All groups share one centre, and each spreads out both ways along 11 directions, with some noise.
Known rows, each followed by its group:
[ -5  -6 -35  27  -5  21  -9  -4  -2   3   7  16  -6 -25  -8 -11   1 -25
 -23] => J890
[ -4 -20  -7   2  25  14  -1  -8  -4  -6   2 -16  -5   3  10  -7 -13   4
 -10] => J870
[-18   9  -7 -18  -5 -20 -10  -6  25  15 -11   3  11  -8   5   1  15  -6
   6] => J737
[ -7   5   9   4   8 -14  33 -11  14  25 -13 -16 -15   2   4  -9   4  -6
  -2] => J890
[-28  -1   6  12  15   0   9  -9 -10  -4 -26   3  11 -19  -3 -17  14  -9
   8] => J737
[ -3   5 -10  14   3   8  12   0 -10   4  12  -6  24 -31 -11  -7   6 -29
  -1] => J890
[-10   7   0  25   0  10 -17   0 -10 -12  12  13  16 -24 -27 -13   6 -14
   4] => J890
[-22  34  -5  11 -17  -9  11  -3   0 -10  29  -9   4 -24 -16 -37   0  -5
  11] => J737
[ -2 -16 -14  -3   2   5   1   5  12  -4  16  -8  11 -11  -6  -2   0   3
 -10] => J870
[-17  -8 -20  -5  -1 -10  12   6  -2 -24   0   8   7  -4 -11 -19   6  17
 -10] => J808
[ -6  -1 -13   4  10  -8  -8  -3  -6 -29  16 -12  -1  13  -6 -18   1  17
  -3] => J737
[  3  13  28  -4   6 -16  11  -5  -6   1  -7  -2  13   2   1   6  -4   8
  19] => J890
[  6  -8 -18   1  14   5  16  -3 -10  -6   0  -6  -9   8   7  -7  -9   0
 -15] => J890
[ -4   5  13  27  -1  13   1 -14  -1  25 -11   0  12 -30  14  10   0 -23
  -2] => J890
[-15  -1  -8 -19  21 -17   7  -3  -7  -5 -11  14  16 -16  -2 -17 -20 -14
 -10] => J870
[-26   8  -2   0  11 -18 -15 -14  21  -7   4   9  -7  -4   9 -24 -12  10
  13] => J808
[-13  -9  -3   0   6   1   4   9  -9 -19  -4   1  19  -8  -8 -11   8  -9
   9] => J808
[ -1   0   0  -6  -7  -8  10   9  -4   0  -6   4   6  -1 -11   0   6  -1
 -21] => J808
[ -3  -1   4  -2  22   2  22 -15  -7  10 -20  -6  14 -18 -13  11   9   1
  12] => J737
[  3  13   0  14   7 -27 -25  -6   1  -3  -6  14   8  19   9   2   7 -21
   0] => J870
[  1  -9   0  21   5  -5  20  -7  -7 -12  -1  -3  -7   5   8  -3  -3  16
  -3] => J808
[ -3   6 -20 -11  -9 -10   4  -5  19  12  14  11  -2 -15   3  -7 -19  -6
 -16] => J870
[ 13   0   8  14  10 -12   9  -4   3  -1  16  -5  11   0 -14   4   0 -12
   0] => J737
[ -2  -7  -7  -1  -4 -15   8   3   6 -14  16   0   0   4  12  -8  -9   9
 -10] => J870
[  9  -9 -15   5  -1   6  25  -9  17   6  23 -26 -11  -3  22   5   1  10
  25] => J808
[ -5   4   3  -1   8 -23   8   0 -13 -10 -17  11  -1  21   2  -5   2   4
   0] => J737
[ 16  10 -19 -14   1   4  -9 -13   0   4   2  -6  -4   5  11  21  -1   7
  32] => J870
[-22 -10  34   6  -4   2  25  15  -7  -7 -10 -11   9 -10 -13 -20  13  11
 -11] => J870
[-12   1   9   3  24 -10  -3 -11   5  -8 -12   1 -15  14  -9 -11  -2  22
  15] => J890
[ -1 -10   5 -10  16 -22  15  -7  10  -4  -5   5   0   9  15   1 -18  14
  23] => J808
[ 16  -5 -32  -1  10  13  20 -11 -14   1   3  -3   1 -12   5  15  -6   0
  17] => J808
[-16 -11  23  37  25 -16   6 -11  -1 -24  -8  -1  -5  11  -2 -15   5  21
  16] => J808
[ -7  -1 -18   7  19  -4   6 -16   9   5  -1   4   1 -13   5 -10 -10 -12
   4] => J737
[  0  13  14  -4  11 -15   8 -14   1   8  -9   5   3  -4  -5   3 -16   3
  -4] => J808
[  6  14 -18  -7  -4  -6  20 -12   4  12  10  -9   1  -9   2   3  -3  -2
  -1] => J737
[  6  12 -20  11  -7  -4  27  -2  -7   9   8  11  -3 -18 -15  -9  -5 -26
  -9] => J890
[  0 -21  -3  10  31  16   5  -5  -9 -11  -8 -14  -8   9  -7   2   3  15
   9] => J870
[ 13  -2 -11  -5   2   8   0   3 -24   2 -10   8  -1   4   6   6 -10 -13
 -20] => J808
[  5   8 -10  33   8   9   7 -12 -13  -6  -2  22 -15 -10 -32  -7   0   1
  -4] => J890
[  4  -7   1  18   0  -1  35 -15  18  22  -9 -21 -28  15  23   8  11  13
  14] => J808
[ -4   0 -14   9   8  14  30 -13 -16   4 -10 -21  -4 -12  14  -3   2   3
   2] => J808
[  1   9   7   2  -3   9   3  -4 -15   7  -6  -7 -12   3  18  -4 -18   6
 -20] => J870
[ -7  -2 -19   5   1   9  -7  -5   5   4   3   2 -15  -2  11 -13 -10  -8
 -12] => J890
[  2 -19  11  23   1  10  17   7 -13  -5  -8  -3   1   1  -9   1  11   0
 -14] => J737
[  0  -2   5  -1   1   4  20   5 -26 -11  -6  -3  10  -5  -2  -2  -6   2
   2] => J870
[  5  36  -5 -24 -11 -17   4 -16  11   9  23 -29  -4   4  14  -3 -14  16
   9] => J737
[ 29  -4 -23   6  -7  12  31 -12 -14  12   3  -4 -16   1  28  21 -20   3
  -7] => J808
[-10  -2 -16   5  12   4   1 -13  13   8  -2  -9 -20   3   8 -13  -6   2
  -7] => J890
[ 16  -3  -9   4   1  -1   0   0  -6 -15   1  21  -8   9 -25  14   0  26
  -2] => J890
[-10 -12  17  23   9  -7  18   0  -2   2 -16   3 -12   8   4 -13   1  -8
 -11] => J737
[ 11  10  -7 -15  10 -10  10  -6 -13  -9  -3  18 -15  13  -1   3 -23  14
  16] => J737
[ -8  22  17   5  17  -9 -11 -15  -7   8  -7  -9  10  -3   6  -7  -6 -15
  -6] => J870
[ -4   5  -8   5 -20  -8 -34   2  30   1  37 -21  -1  10  26 -12  -2  -9
 -28] => J737
[  5  -3  -2  -3   4   7 -11  -3   4  -4   4  10 -11   1  -7   4 -10  17
  -6] => J890
[ -6 -11 -24  -1   5 -15  10  -5  29   0  18  13 -14  -2  -4 -11 -15   9
 -15] => J870
[-13 -15   2 -20  -5  29  18   3   6  14  -5 -17 -13 -19   7  -8 -11  16
 -18] => J870

New rows, each followed by its group:
[  8   4   0   3  -3  -1  -2  -4  -1   1  -3  -3 -12  18  18   9   1   9
  15] => J870
[ -4  -4   6  25   7  -3  15  -5   8   3  20 -11   2 -13  -2 -15 -10  -7
 -14] => J870
[  0   6  -5  10  22  -1 -26 -16   0   0   9 -10   5   0  -1  -5 -12  -6
 -30] => J870
[-12 -13  -5   6   7   2  -8   4   0 -18   3  -3  -2  12   3 -13   6   4
   5] => J808
[ 12  -4 -33   8   8  11   6 -19  -2   5  -7  10 -17  -3  11  14 -11   7
  -6] => J890
[ -7   2 -19   1  15 -11  28 -10 -13 -16  -6 -13  -6   7  -8 -16   5  21
   4] => J737
[  2  13 -21 -19   4  -6  14 -16   3  10   0 -11 -24  10  22  -6 -21  20
   6] => J737
[ 14   0 -23  14  -3  12  -5  -6 -11 -14  17   4   2  -3  -5   8  -7   4
  -5] => J890
[ 13  -2 -27   9  -1   4  -3  -4  13   8   1  17 -11  -5 -33  14  12   5
 -13] => J870
[ -5 -12 -32  -3   7  10   4  -6   2   0   7 -20  -4  -2  27  -9  -9 -15
 -16] => J890
[ -4  11   8   1  -1 -15   6  -3  -1  -4   2  -7 -13  18  10 -15  -6   9
   0] => J737
[-34 -27  14  -2  18   6  24   0  23   6   4 -21   5 -25   1 -26  -1  -4
   6] => J870
[ -1  -3  -5  -7  20   7  10 -10 -13   7 -27   6  -4  -1  11  12  -8   3
   7] => J737
[ 0  2 -8  3  0  1 -7 -7  0  2 -4 12  3 -6 10  4 -6 -4  4] => J890
[  9  -5  -2  17  -3  11  12  -3   0   5   0  -1  -5  -6 -19  10   6  10
 -16] => J890
[ 15  -2  -2   4  -3 -16  10   3  12   6  11   8   3   1 -10   8   1 -11
  -3] => J737
[-16 -13  13  12   6   9  45  -2  12  18   6  -8  -4 -34  -6 -20  -2 -11
  15] => J870
[ 11  15  -5  -2   4  -1 -18 -12  -9  10 -10   3  -4  10  15  15  -3 -12
  14] => J870
[-13   9  19 -23   8   0 -16  -8   5  11 -21 -14  22  -6   2  17  15   9
  19] => J737
[ 18  -4 -30 -19  12   2  29 -16   9   8   7  -6 -35  14   8   3 -25  28
  11] => J737
[-16 -24  -8 -10  20   3  16  -4  17  -2  11 -15  -6 -12  21 -20 -22   1
   0] => J870
[  1  -7 -17  27  -4  11   5   0  -6  -6   3   0 -20   4  -2 -12   0  -3
 -25] => J890
[ 14 -12  -3  12   2 -22  15   8 -10  -7 -13  22  -3  23   1   5  -1 -10
 -21] => J737
[  4   2   0  -3 -15 -11 -12   4  20  -3  23 -12  -4  16   0  -5   2   9
  -6] => J737
[  7 -10 -33  -3   6  -5  -3  -6   4  -9   7  10  -9   8  10  -1 -10   3
 -10] => J737
[  6 -19 -16   7  -1   7   9   3  -4  -2   1 -23  -3  13  25   2   2   1
 -25] => J890
[  7 -27 -28   7  11  10 -11  -5  27  12   0   8 -17   9  17  10   6 -19
  10] => J870
[ -4  12  12  17 -11  -2 -17  -1  -5   0  17 -19   7   2  24 -10  -7 -13
 -24] => J737
[ -6  23   3   4   5 -23  -2  -9  -4   0   0  13  18 -13 -24  -5  -3 -15
 -13] => J870
[-11  -2 -19  -3   7  12 -11   1   3  -5  19  -5  -2 -14 -14 -21  -5  -8
 -11] => J890
[ 15 -21  10  13   4  12   2   3  -1   9  -1  -2  -4   5   7  15  -4  -8
 -18] => J737
[ 12  21 -21  -1  11 -14 -22 -18  -3   5  -5  17  -2   7  -7   9 -10  -7
 -16] => J870
[  0 -22  25   0  20  14  10  -1  -6   3  -8 -37  -3  11   5   2  -3  19
 -28] => J890
[-13  11  22   6  -1   5 -18   0  -4   2  -2  -2  13 -12   4  -7   3 -13
   4] => J737
[ -1   5  -3  -6  -1   8  -8  -4   2  -7  17 -25 -14   8  10  -9  -9  20
   1] => J737
[  4 -18 -17   1  41  26   1 -16 -10   7  -6 -14 -11  -7  -1   0 -15  -4
   0] => J870
[  8  14   6  10  -9 -17 -38  -2   5   2  -7   2   6  28  20  17  21 -16
  12] => J870
[  8   9 -11  -5 -14 -12   9  -3  16   7  13   0  -2   4  -4   7   6   5
   9] => J890
[  2  -6 -11  -7  -1   7   6  -1   3   1  20 -12  12 -15  15   0 -13  -3
   2] => J870
[  5  -4 -29  21 -17  12  -6   1  -3  -3  12   2  -4  -4  11  -2   2 -12
 -18] => J890
[-17  24  14 -11 -10 -20  15   0   0   5 -19  17 -10  -5 -21 -17  -7  19
 -26] => J870
[  3   0 -14  -4  -6   0   0  -5  19   0  21  -5  -6  -1   6  -2 -12  15
 -12] => J870
[ -2  12   3   8   1 -12  10  -7  -3  -1  -2   8  -4  -1 -25  -7   1  11
 -11] => J870
[ -4   0  -7   2   0   8   9  -7  -2   3   0   4 -18  -6   7 -10 -15   2
   4] => J737
[ 16 -16 -27   4  21  22  25  -9  -9  -8  17 -13 -10  -9   3   5 -21  13
  11] => J870
[  3 -29 -12 -12  10  23 -14   1 -13  -5  -8  -2  21 -10  25  18 -11  -3
 -16] => J890
[ 16   5  -5   0  -6   1   2  -6  -8  -7  17 -13   6   4  12  14   0   8
  24] => J870
[ -8  -5  -7  12  -1 -28  11   5  15  -8   7  -4  -8  22  -3 -18  12   2
 -15] => J737
[ 10 -28   1  -4  22   1  14   3 -20 -18  -8 -24  14  17  14  15   3  19
  -7] => J890
[-19  19  31  16   6 -23  30 -11   0   1   9 -11  -5 -10   6 -32 -19   5
  -1] => J870
[ 13   0 -14   1  -8  -4   4   4  -9  -7   1  14   1   8  -1   8   0   0
   0] => J870
[-13   8  10  -6  14   7 -16  -3  -7 -10   8  -5 -30  14   9 -33 -32   4
 -14] => J890
[ -8 -10  -3   6   8  -3  11  -7  14   6  -9   0  -8   3  13  -1  12  -5
  30] => J808
[ -1 -16 -26 -10   3  -2   2   2  13   4   0  16  -2  -5  -3   2   1  -7
  -2] => J870
[  6  13 -17  14   4   1   6  -7 -10 -14  16  13   2 -15 -32  -8   0  -4
  11] => J890
[  5   1 -12 -10   7  11  -3  -7  14   3  20 -14  -4  -9 -21  -1  -4  16
  -4] => J890
[ 14  14 -15 -16 -16 -16 -17   0 -11 -17 -11  16 -14  39   6  16   1  29
  -3] => J870
[-11 -13 -17  -5  11   0  -1 -10  12  10  -7 -17  -3   0  34  -3  -1  -9
  -2] => J890
[ 21   8 -15  -3  -8   5  -3  -2 -13  -5   7  -1   3   6   2  20   1  12
   7] => J870
[ -9  -6   8  -6   8  10  -8  -3  15   8   2  -9   0 -10 -10  -3  -2   9
  -5] => J890
[  3 -10   0  18   0   5  -7  -2 -13 -14   5 -14  12   8  19   8   6   5
  -2] => J890
[ 21   9 -19  11  -2 -10   2  -8  -6  -4   4  13   0  10   1  16   2  -8
  22] => J870
[ 16 -20 -19   0   4  23  21   1 -11  -3  10 -10  -4  -7  17  12 -14   0
  18] => J870
[-16  12  -5   3   5  -1  26 -15   1  16 -13 -11 -11 -14  12 -15  -5  -4
   5] => J737
[-16   4  22  -1   7  23  15   2 -31 -18 -26   5 -20  -3 -12 -17  -7  30
  34] => J737
[  7   3 -27  13   8   2  13 -13   2  -6  13  -3 -14   1 -10  -6   0   5
  -1] => J890
[  0 -13  -2 -12 -10   3   2  17  -3  -5   5  -1  14  -5  -1   1   0 -10
 -15] => J890
[ 12   6 -12   0   7 -21  24  -9  -4   2   2   6  -5   9  -2   1 -10  -2
   0] => J737
[  5  -4 -27  35  -1   8  15  -3 -16  -8  11  -2  10 -15 -11  -4  15 -23
 -12] => J890
